Each cloud of rows lies close to a flat space through zero, with a little noise off it, and is much wider in some directions of that space than in others. After each cloud: how many dimensions does that space have?
(in the rows, 128 means zero)

[[125 136  80 131 152 160  92 125  81  90 147 128 153 128 111 136 167 115
  117 129  81 144 154  95 107]
 [153 101 137 128 167 114 193 164 144 162 149 131 116 123 120 212  90 123
  183 103  72 161 135 111 109]
 [130  93 173  82 120 118 105 116 136 133  97 162 101 103 120 131 150 161
  135 130 154  87 120 166 169]
 [110 180 101 149  91 161 109  87 119 140 163 104 154 167 161 147 103 149
  125 131 116 161 113 126  75]
 [119 100 166 127  70 155 169 138 158 186 194  68 179 112 102  45 135  71
   55 100 181 184  98 126 171]
 [145 119 164 118 156 141 142 119 137 124 119 122 137 115 134 141 122 137
  142 127 131 145  98 131 141]
 [128 109  94 146 118  85 124 141 130 103  92 158 139 140 113 152 110 116
  178 114  93 125 160 129 123]
 [136 129 118 139 120 131 124 117 128 127 162 117 117 142 150 165 122 153
  129 139 125 141 136 113 127]
 [112 184 129 158 143 171 123  60 121 111 149 105 142 152 212 215 118 197
  142 140 107 146 106 111  38]
 [ 95 133 117 112 142 113 125  71 135 161  95 172  72 117 172 236 120 178
  189 120 117  96 128 156  66]
 [164 135 194 109 155 151 134 176 122 134 160 142 105 140 138 130 115 191
  111 155  94  96 124 129 129]
 [142 158 161 152  99 162 164 105 176 141 177  73 130 144 130  20 128 123
   61 152 156 151  94 135 161]
 [134 135 101 146 127 160 138 125 108 139 187  86 184 146 146 209  98 119
  149 107 101 211 118  89  93]
 [115 116 122  99 140  94 141 123 140 154  94 187  71 114 128 196 136 161
  182 114  82  72 165 150  87]
 [116 156  85 122 132 114  87 115 111  91  67 157 127 126 108 103 145 111
  146 133 118  92 149 141 117]
 [154 100 164 121  84 148 163 117 160 172 195  84 171 139 139 176  86 140
  142 105 134 209  94 130 157]
 [111  97 115 137 127 130 122 127 110 128 145 124 134 115 127 143 153 113
  113 117 137 143 138 109 126]
 [156 112 189  94 137 131 144 200 126 128 160 108 105  85  95  39 196 118
   34 146 186  68 153 104 200]
 [134 183 103 137 165 134  66 115  95  55  85 160  97 152 144 103 146 175
  124 179 106  65 144 128 108]
 [112 136  81 109  93 116  61 103  96 104 123 141 113 122 138 159 174 146
  120 138 164  89 169 123 137]
 [139 202 141 130  99 147  92  54 149  96 119 127 116 167 199 180 111 235
  153 166 126  97 118 149  88]
 [ 97 120 124 153 112 138 103  64 129 122 103 138 152 148 159 150  98 142
  161 121 125 164  84 155 101]
 [167 166 169 169 161 168 183 148 155 116 178  58 143 145 142  50 103 116
   73 157 139 172  82  97 148]
 [145 166 154 131 155 159 128 129 124 134 156 144  82 162 149 122 106 194
  118 167  80 102 114 141  99]
 [156 132 158  63 177 113 108 186  98 111  88 182  91 100 107 157 161 167
  145 136 106  41 168 131 134]
 [107 144 122 132 111 146 143 128 134 173 147 102 135 129 115  60 118  79
   86 122 162 151  99 138 131]
 [146 143 125 139  65 129 105 117 143 114 169 100 134 155 134  79 128 150
   88 158 167 133 131 130 177]
 [123 178 145 139 131 151 105 107 132 109 112 124 114 147 148  51 124 152
   91 166 151  99  98 147 128]
 [124 180 116 128 169 135 174 142 125 170 143 120 107 133 169 231  89 147
  169 116  98 132 131 106  40]]

12

[[ 99 123 106 112 117 114 167 128 122 122 136 145 152 131 138 103 134 136
  133 129 113 111 132 101 147]
 [140 163 130 138 142 109 128 162 118 128 113 109 119  99 127 120 118 128
  131 125 128 135 162 129 124]
 [103  90 111  66 119 163 124 128 156 133 140 180 169 158 109 129 137 156
  159 149 144 169  66 113 121]
 [126 130 137 119 137 101 134 147 128 107 133 101 139 127 113 117 123 136
  134 122 123 155 165  98 121]
 [123 112 125 136 127 130 111 109 122 126 129 122 131 129 126 123 137 125
  118 125 135 103  96 147 133]
 [129 113 147 137 138 115 138 106 124 109 146 111 127 150 130 129 127 128
  108 121 107 129 168 105 124]
 [132 140 172 142 115 128 141 133 120 135 140 121  98 129 137 153  93 115
  106 123  88 120 189 114 138]
 [108 110 151 129 126 123 114 148 126 111 139  97 155 156 127 129  89 135
  141 177 125 143 154 120 120]
 [102 130 127  83 121 114 141 150 136  99 124 129 146 121 117 110 118 135
  145 132 125 176 139 110 124]
 [119 123 164 147 116 133 162 135 119 147 155 143 118 147 136 149  82 135
  115 120  69  95 191  81 155]
 [ 84 102 125 116  97 168 139 110 118 152 137 186 136 132 144 130 101 134
  120 138 100  73  74 145 164]
 [112 112 141 102 125 137 116 136 137 109 133 124 145 150 126 133 108 132
  141 164 134 168 131 130 111]
 [138 139 129 124 130 121 147 141 136 132 136 124 132 143 132 133 132 130
  136 141 126 146 164 105 118]
 [165 135 123 139 150  96 113 143 141 117 128  79 137 137 104 126 159 132
  142 124 159 164 156 104 100]
 [142 100 116 104 132 165  81 126 159 133 118 148 139 144 101 147 141 141
  162 135 174 177  51 149 105]
 [126 118 142 114 114 162 125 120 141 141 130 165 112 135 130 153 109 126
  130 127 117 140 110 135 132]
 [106 130 138 129 108 111 148 119 117 107 124 122 115 117 141 118 109 111
  116 114 104 118 149 127 146]
 [160 150 135 172 139 110 131 135 124 133 119 102  99 118 131 138 124 118
  125 104 123 117 169 119 129]
 [123 165 115 123 134 128 156 130 109 148 128 150 122 101 153 114 142 122
  101 134 112  95 143 142 136]
 [139 104 106 124 120 154  94 105 152 121 105 141 119 134 121 139 141 121
  155 121 172 158  50 165 116]
 [113 125  91 123 131 117 152 116 123 127 134 136 158 140 146 101 159 132
  130 150 138 104 113 123 130]
 [105 113 111  89 104 140 147 112 140 126 132 164 140 136 130 123 142 129
  136 127 129 140  92 123 136]
 [111 138  86 118 112 126 142 102 121 120 104 151 120 100 150 101 158 109
  122 115 144 105  73 168 142]
 [126 143 138 130 113 125 154 144 129 136 131 134 117 130 139 138 107 123
  132 133 108 130 168 108 136]
 [108 152 145  88 120  96 142 173 123 115 136 102 150 115 116 111 118 133
  130 151 117 161 179 103 122]
 [128 128 100 106 126 140 143 123 141 142 129 161 140 134 130 124 156 135
  140 131 140 135 101 123 126]
 [128 120 149 143 131 122 144 150 124 146 154 123 143 149 118 138 103 149
  132 130  98 108 177  76 139]
 [126 123 134 107  94 121  93 145 145 113 109 100 123 114 102 135 127 114
  154 126 163 172  93 150 122]
 [ 94 121 127  79 123 109  93 168 136  82 112  90 168 119 102 101 111 136
  164 166 163 198 109 141 107]]

10

[[136 157 177  86 105 147 150 108 102 147 133 179 144  79 217 126 159 208
  148  94 100  78 100 120 113]
 [ 18 124 154 210  72  49 142 131 201  44  93 127 129 167 101 105 151 241
   89  45 142 105 136 114 107]
 [121 138 139  86 112 119 133 107 135 129 129 148 110 130 149 128 156 204
  151  79 116  87 118 116 110]
 [175 101  78 116 222 148 123 165 101 223 102  21 172  81 126 136  91  73
  114 184 108 149 152 173 196]
 [143 162 159 109 100 155 135 113 109 105 162 187 127 117 169 134 135 105
  143 149 127 131 115 108 101]
 [165 117 101 103 178 145 126 136 102 182 128  91 149 101 130 128 116  84
  136 166 113 159 145 156 156]
 [152 102  70 125 178 130 105 159 140 162 109  44 114 146  78 150  96  87
  117 150 137 126 144 136 163]
 [ 94 109 124 106 106  88 128 102 157 118 113 134  97 158 105 112 166 243
  146  39 121  90 128 123 106]
 [130 104  75 136 183 114 113 163 147 161  99  34 133 137  86 141 101 109
  113 140 130 131 158 143 166]
 [107 138 165 114  95 114 145  97 125 113 133 181 129 116 164 108 165 205
  146  80 112 110 115 126 100]
 [198 134 114  68 179 176 129 130  75 205 141 113 149  77 171 139 116  81
  151 178 101 138 126 148 152]
 [ 68 158 191 141  50  99 148  95 152  57 138 215 117 139 165 110 174 224
  137  62 129  96 108  99  74]
 [107 134 149 106  98 114 136 103 137 111 132 166 113 134 145 119 161 201
  148  76 118 101 118 116  99]
 [163 136 127 101 153 154 129 126  96 166 137 123 147  95 156 129 121  95
  139 162 110 142 128 142 140]
 [158 127 109  99 166 143 127 133 107 171 131 100 141 106 139 135 121 106
  138 150 113 138 140 145 146]
 [175 102  63  93 200 144 106 156 119 201 111  35 127 122  95 150  96  82
  129 160 123 127 149 147 173]
 [167 170 188  50  99 172 155  83  73 149 169 226 141  70 233 122 170 170
  178 122  91 107  99 121  91]
 [ 93 143 155 136  69 107 129 101 151  59 149 194  96 166 114 121 153 159
  139  91 143 125 119  99  81]
 [ 75 141 180 174  76 107 144 129 152  90 104 161 136 119 167 118 144 219
  102  76 134  75  98 113 115]
 [137 144 152 102  95 142 129 106 120 111 150 184 108 130 150 131 146 148
  147 112 126 109 107 109  99]
 [114 144 117 165 129 124 122 149 145  89 142 111 132 148 105 142 101  48
  109 180 147 167 153 119 129]
 [171 127 109 119 158 158 120 135 100 149 147 116 136 121 119 136 105  35
  131 189 130 169 137 138 144]
 [108 158 151 153 106 131 135 142 138  91 133 141 139 122 155 140 120 118
  110 142 138 118 123 109 119]
 [134 123 136 116 127 134 130 123 121 144 119 135 127 118 141 124 134 157
  134 110 122 109 114 129 130]
 [120 144 141 118 107 128 130 129 134 117 123 139 119 127 152 139 137 169
  130 105 127  85 114 112 116]
 [190 105  76 108 210 160 113 162  99 210 115  43 145 103 111 145  86  42
  119 195 119 152 145 160 185]
 [ 57 102 124 189  87  65 122 119 183  62 108 129 100 192  53 106 141 179
  109  69 154 135 138 119 107]
 [104 119 108 147 149 103 129 139 147 128 114  86 136 137 103 124 123 135
  116 124 128 141 154 140 141]
 [ 89 134 154 118  78 102 134 103 155  90 126 168  99 150 134 122 164 231
  140  51 128  80 111 103  92]]

6

[[188 103  57  53  49 185  33  89 125  84  84 180  69 178 146 104  89  98
  185  74 153  80 122 174 153]
 [144  85 156 152 122 160 114 122 189  98 113 132 155 147 173 137 124 115
  167 106  91 101  89 182 109]
 [149 136 103 132  99 130  90 144 129 121 104 146 125 125 141  64 135 131
  141  91 107 140 114 146  89]
 [118 138 141 120 123 113 130  84 141 133 105 125 165  78 122 117 147  97
  130 141  97 107 105 118 124]
 [128 108 117 141 121 108  89 104 134  79  86 104 122 122 145 103 121 148
   97 107 134 122 142 128 149]
 [139 114 115 128 108 126 126 178 108 123 150 113  94 163 124 141 115 147
   86  81 146 148 145 110 108]
 [113 146 148 125  90  75 177 134 103 205 188 127 141 132 156 152 163  85
  138 110 122 149 113 154  88]
 [100 177 159 118 126 154 194 118 113 182 199 118 161 120 131 156 150 105
  157 149 142 166 144 113 133]
 [127 142  98 114 136  74 119 119 148 169 147 138 108 106  92  81 161 115
  121 117 128 144 120 127  91]
 [105  92 128 179 142 103 117 183 107  96  78  88 125 145 138 126 119 157
   38 119 138 139 118 127 132]
 [132 156 119 164 143 126 128 104 163  96  94 136 151  85 116 116 166 198
  142 119 100  96 137 106 107]
 [125  83 122 140 141 147  91 107 188  87  56 128 133 124 135 124 111 106
  112 144 122  89  75 168 168]
 [182  99 144 146 119 192  69 118 181  74 121 105  93 106 166 122 117 153
  121 115 155 134 159 182 174]
 [122 117 159 122 117  70 154 149  83 131 142  78 133 159 177 141  93 141
  145 106 104 106 134 118 140]
 [163 151 128 113 102 119 139 136  96 150 190 130  84 158  87 164  98 185
  158 129 139 148 151 121 109]
 [157  72  74  87 135 168 105 114 147 113 109  96 115 132 115 113 171  75
  135 142 112  85  82 138  92]
 [ 96 108 159 113 127 109  89  80 206 105 155 124 146  92 120 104 111 148
  196 110 107 101 143 166 119]
 [120 139 130 147 126 131 123 115 148 112  79 165 158 135 115 111 139 103
  108  95 116 119  98 107 111]
 [104 156 125 110 157 209 173 105 169 141 156  93 142 113 114 192 115 166
  132 169 119 125 134 102 189]
 [130 184 126 119  95 193 110 117 139 122 147 118 140  90 138  74 165 152
  189  96 153 131 154 145 128]
 [131 153 131 115 163  61 148 152  69 198 120 110 114 175  72 101 122  87
   50 118 117 148  87  73 103]
 [158 112 107 107 146  66 119 168  64 183 120 116  72 191 131 118 117  91
   69 118 133 129 108 132 124]
 [122 148 151 148 157 223 132 164 123 130 141 130 122 157  92 160 116 146
   82 145 175 170 145 123 154]
 [157 117 112  95 143 160 111 120 111 107 129  70 107 123 153  90 141 115
  143 135 145 112 149 118 161]
 [131 162 142 124  85  94 126 130 137 129 130 164 132 104 119 121  78 171
  184 108  95 114 121 126 127]
 [166 163 110 107 124 138 130 134  93 168 132 157  99 146 105 116 155 109
  149 129 154 116 118 131 116]
 [ 93 167 127  94 116  70 108  71 132 166 151 172 138 110  69 114 124 144
  172 119 109 112 139 126  91]
 [ 92 100  97 117 116 164 137 108 136 102 117  94 165 150 178  95 151  76
  169 135 136 136 101 150 137]
 [143 111  74  84 107  93 115 116 109 152 101 162  95 198 102 123 113  59
   96  91 131 119  80 111 114]]

18

[[128 117 115 116 119  97 159 150 165 170 103  89 111 109 139  98 117 105
  129 155 121 108 115 154 176]
 [141 119 127 125 117 112 160 160 159 178 125  93 100 108 121 120 126  98
  123 132 130 120 108 161 162]
 [125 149 138 110 122 179 114 137 123 115 138 125 128 112 114 152 104 129
  135 139 104 126 118 107 102]
 [135 128 122 122 118 137 113 127 128 106 127 117 143 116 127 127  94 133
  134 143 119 125 133 115 112]
 [161 104 156 142 136 103 113 117 124 135 137 131 163 122 112  98 150 112
  124  75 127 147 144 151  92]
 [112 137  90 120 160 149 138  91 123  89 106 164 120 161 144 144 111 163
  149 153 137 100 140  85 155]
 [128 125 151 108 134 134 117 108 139 130 118 124 160 109 131  95 134 127
  121 135 100 124 132 126  90]
 [130 142  91  97 144 170 127 105 140  98 142 130  93 141 132 179 100 158
  147 171 114 111 126  92 124]
 [154 139 145 118 103 145 123 115 142 121 160  87 115 137 122 158 110 146
  136 140 117 135 118 125 106]
 [120 128  98 117 142 132 135 129 133 119 103 140 136 124 131 126 102 127
  137 133 119 112 130 127 158]
 [131 132 161 120  97 119 142 133 155 161 137  79  95 130 143 116 131 126
  151 179 121 121 106 106 131]
 [114 128 134 165 108 117 114 134  95 112 143 124 120 139 119 117 148 133
  110 127 183 142 158 125 117]
 [ 98 125 138 159 126  99 128 155  98 148 111 141 137 128 119  89 174 103
  103  88 163 143 154 165 152]
 [149 128 133  94 123 126 151 123 175 168 149  80  89 123 129 144 139 125
  121 145 101 124 108 160 132]
 [120 115 131 161 147 137 123 132  99 110 110 198 176 107 125 112 122 119
  104 104 151 126 119 103  94]
 [129 114 107 141 159 120 147 135 127 142 119 174 143 116 120 132 147 114
   87  82 141 130 118 167 135]
 [146 113 113 118 166 122 113  93 128 107 143 174 158 128 131 149 145 144
  105  90 108 142 129 144  85]
 [178 113 119 106 166 139 158  95 169 143 147 158 133 134 127 178 120 139
  117  90  95 124  82 148 113]
 [151 126 154 146 110 145 144 175 130 164 137 118 119 105 100 135 114  91
  132 102 134 132 100 136 129]
 [183 107 152 114 125 137 141 143 168 179 157  90 124  85  92 128 131  92
  105  96 108 136 107 177  87]
 [142 121 133  99 131 129 110 135 143 152 154  88 104 106 107 120 158 107
  124 125 105 143 153 165  97]
 [122 121 135 118 110 108 144 163 155 172 105  89 121  93 132  89 121  93
  127 153 116 116 115 150 152]
 [ 83 151 149 175 124 140  98 104  55  59 109 190 164 179 145 118 130 166
  154 130 173 131 155  44 127]
 [119 146 110 133 130 142 125  85 110  73 124 138 131 179 139 149 108 178
  146 140 147 118 148  89 147]
 [123 132 164 172  84 137 117 160  97 119 129 116 142 115 117 106 106 116
  129 141 169 133 125  90 108]
 [148 131  94 110 123 141 148 103 158 107 133 106 109 143 138 165  80 160
  134 163 125 106 113 115 147]
 [148 124 104  98 145 118 145 118 160 158 152  95  70 145 121 153 158 129
  135 125 114 131 139 169 153]
 [141 129 129 127  98 121 133 131 146 119 127 105 135 123 146 139  78 139
  138 163 118 119  97 107 134]
 [104 142 114 100 122 133 141 132 152 144 117  96 100 118 139 123 128 130
  121 174 112 112 125 138 151]]

11

[[134 129 126 120 132 148 142 133 110 125 136 150 106 124 133 106 124 126
  122 138 108 107 141 111 118]
 [126 136 120 134 125 133 120 118 126 127 132 144 126 119 124 136 117 113
  127 131 120 119 128 120 122]
 [118 125 139 132 113 118 113 134 118 124 121 136 143 142 147 120 130 122
  149 123 140 140 134 144 139]
 [142 123 129 120 125 132 134 135 127 127 123 124 120 130 130 111 133 136
  126 131 124 131 138 123 141]
 [136 133 117 128 129 129 124 119 144 132 130 124 126 115 112 140 121 124
  120 125 125 130 125 117 132]
 [132 138 118 123 114 137 117 117 134 126 128 152 128 106 119 131 106 102
  134 125 117 127 135 108 137]
 [156 148  89 125 129 141 121  92 180 139 136 123 120  75  73 170  93 107
  100 120 111 124 117  87 137]
 [125 123 135 128 119 119 120 133 126 127 120 124 140 139 138 122 132 126
  141 122 137 139 131 139 141]
 [130 122 133 121 129 127 137 136 128 127 123 118 127 132 131 120 136 138
  127 126 129 132 129 130 132]
 [130 139 118 124 116 147 121 118 123 122 133 166 117 109 122 124 104 100
  131 131 110 116 140 104 129]
 [126 112 144 130 150 114 148 149 119 132 126  87 128 158 144 116 164 168
  121 132 143 130 119 156 118]
 [118 119 142 132 131 114 132 143 119 127 122 111 139 151 146 120 149 145
  136 128 143 137 125 153 127]
 [117 112 141 126 146 109 149 144 146 136 118  79 146 143 128 140 151 160
  126 116 147 147 111 155 126]
 [142 143 118 123 105 161 113 118  93 115 141 201  96 110 137  94 101  89
  133 147  96  97 160  88 130]
 [128 148 119 128 100 152 102 114  99 113 136 205 113 108 136 111  94  78
  146 138 103 106 153  96 129]
 [128 134 117 125 132 130 132 118 152 131 130 122 132 108 109 151 114 121
  119 119 124 133 119 116 127]
 [117 128 129 130 138 127 134 129 124 125 132 127 125 131 129 134 130 131
  124 129 127 119 123 131 112]
 [140 138 113 122 125 143 127 116 143 127 131 139 118 104 107 136 110 117
  118 128 111 124 131 103 133]
 [143 131 117 131 133 128 128 118 147 135 130 112 124 117 110 140 127 133
  112 129 126 130 122 119 134]
 [127 129 125 131 133 122 127 124 140 131 127 116 133 122 121 142 126 130
  125 124 131 133 120 130 127]
 [124 112 145 119 131 120 142 147 124 128 117 107 133 148 143 109 151 150
  134 126 138 140 130 145 135]
 [137 109 142 125 135 112 140 147 134 134 113  84 134 153 139 111 158 164
  129 126 146 147 126 151 145]
 [130 112 149 129 135 123 143 151  97 126 127 112 118 165 156  89 164 158
  130 140 134 123 137 150 125]
 [106 116 146 135 135 101 131 144 133 131 117  96 158 153 142 138 149 148
  143 115 155 153 111 167 128]
 [118 131 133 132 127 129 126 130 110 124 133 144 127 136 139 122 128 123
  135 132 126 119 132 132 116]
 [124 135 119 120 114 130 120 118 150 127 123 144 141 103 112 149 101 104
  136 113 122 138 128 112 138]
 [109 105 152 124 141 105 149 156 135 132 114  77 150 160 144 124 161 165
  136 115 154 153 115 167 127]
 [149 130 121 119 123 145 127 124 124 128 131 145 108 118 123 110 122 123
  120 137 112 118 142 105 137]
 [144 128 124 131 138 133 133 127 119 130 136 124 106 134 128 114 139 140
  114 144 122 113 132 123 121]]

5

[[ 83  76 145 156 119 206  72 113 133 151 117 136 116 152 173 138 178 114
  136 168  90 117 122 150 101]
 [151 129 127 169 142 129 129 158 151 152 139 153 113 142 125 139 167 193
  128 151 178 149 106 133 102]
 [161  98 132 101 119 150 172  73 150 141  76 144 131 180 117 144 163  78
  137 110 165  85 150 131  71]
 [137 153  83 127 121 134 168 181  79  68 153 185 137 107 108 103 110 114
  146  79  83 103 118 134 175]
 [136 154  99 148  97 143 189 121 129 138 113 115 109  96  83 111 115  74
   90  94 136 118 115 137 155]
 [153 158  92 168 132 106 149 124  95  75 150  78 111  98  94 116  31  97
  102  79  69  98 130 114 109]
 [103 100 140 191 108 165 104 101 104  99 129 151 108 201 147 125 129 121
  167 165 141 147 130 126 130]
 [155 168 144 130 174 117 140  75 152 101 113 127 181 153  84 112 161 144
  101 152 126  80 149 145  96]
 [106 106 119 135 122 189  96 138 124 225  64  65  76 149 175 110 154 156
  182 138 188 139  39 135 193]
 [143 138 118 154 100  96  54 160 178  68 104 136 184 152 145  88 125 158
  183 158 143 106 138 149 139]
 [126 164 118  71 152 115 118 129 128  64 157 150 101  94  88 157 122 158
  145  97 119 159 160 158 183]
 [121 126 104 155 149 223  93  94 113 164 109 131 130  78 100 164  97 120
  158 127 148 104  85 144 153]
 [139 168  53 104 138 149 106  84  94 132 111 119  93 158 128  76 107  94
  186  79  56 120  51  94 140]
 [151 145  97 168 116 139 137 137 161 148  98 118 119 138 160 100 119 121
  122 100 127 110 136 117  94]
 [127 112 112 119 114  77 127 146 151 142 123 124 157 124  72 150 109 148
  125 140 156 124 133 121  78]
 [171 108 165 100 140 139 128 161 167 118 158 174 146  88 126 170 155 127
  138 127 155 180 134 134 118]
 [196 125 130 119 162 143 137 116 103  61 114 156 130  85 114 156 143 119
   73 127  92  79 180 192 166]
 [156 108 170 109 104 102 127 158 128 147 173 109 131 117 111  99 106 150
  128 163 145 163  66  82 129]
 [217 137  86 123  77 139 165  40 108 143 173 176  71 123 130 107 157 158
  127 115 135  76 123 148 134]
 [116 177 148 107 146 130 100  91 121 140 125 166 135 143 137 161 152 128
  175 120 126 131 134 109 171]
 [195 127 127 112 159 110  96 123 176 171 165 162 110  98 159 111 126 173
  176 103 164 178 106 183 166]
 [134 126 151 123 123 107  73 193 147 115 135 146 155 108 146 110 138 140
  129 152 130 109  90 109 162]
 [128 167  77 148 140 174 127  90 165 151 112 123 139 114 175 150 146 154
  212  96 213 151 117 140  95]
 [145 124 107  82 115  89 123  98 167  62 122 150 188 159 139  88 186 102
  130  89 153 163 206  99 162]
 [166 135 123 189 158 117 177 128 162 138 106 119 120 122 105 160 147  73
   77  74 187  86 126 133  74]
 [170 202  89 154 109  87 166  74 145 169 109 140 134 125 141 136 154 125
  157 129 189  70  73 163  79]
 [175 117 117 159  99 123 162 126 127 161 123 114 126 136 127 117 154 101
  117  90 120  95 119 113 132]
 [154 154  88 165 128 142  84 134 116  95 108 168 159 106 164 148  93 131
  132 147  89 127 161 108 108]
 [148 142 127 119 151 145 104  98 101 158 126 146 130 113 161 161 133 118
  157 135  87 142 111 128 129]]

22
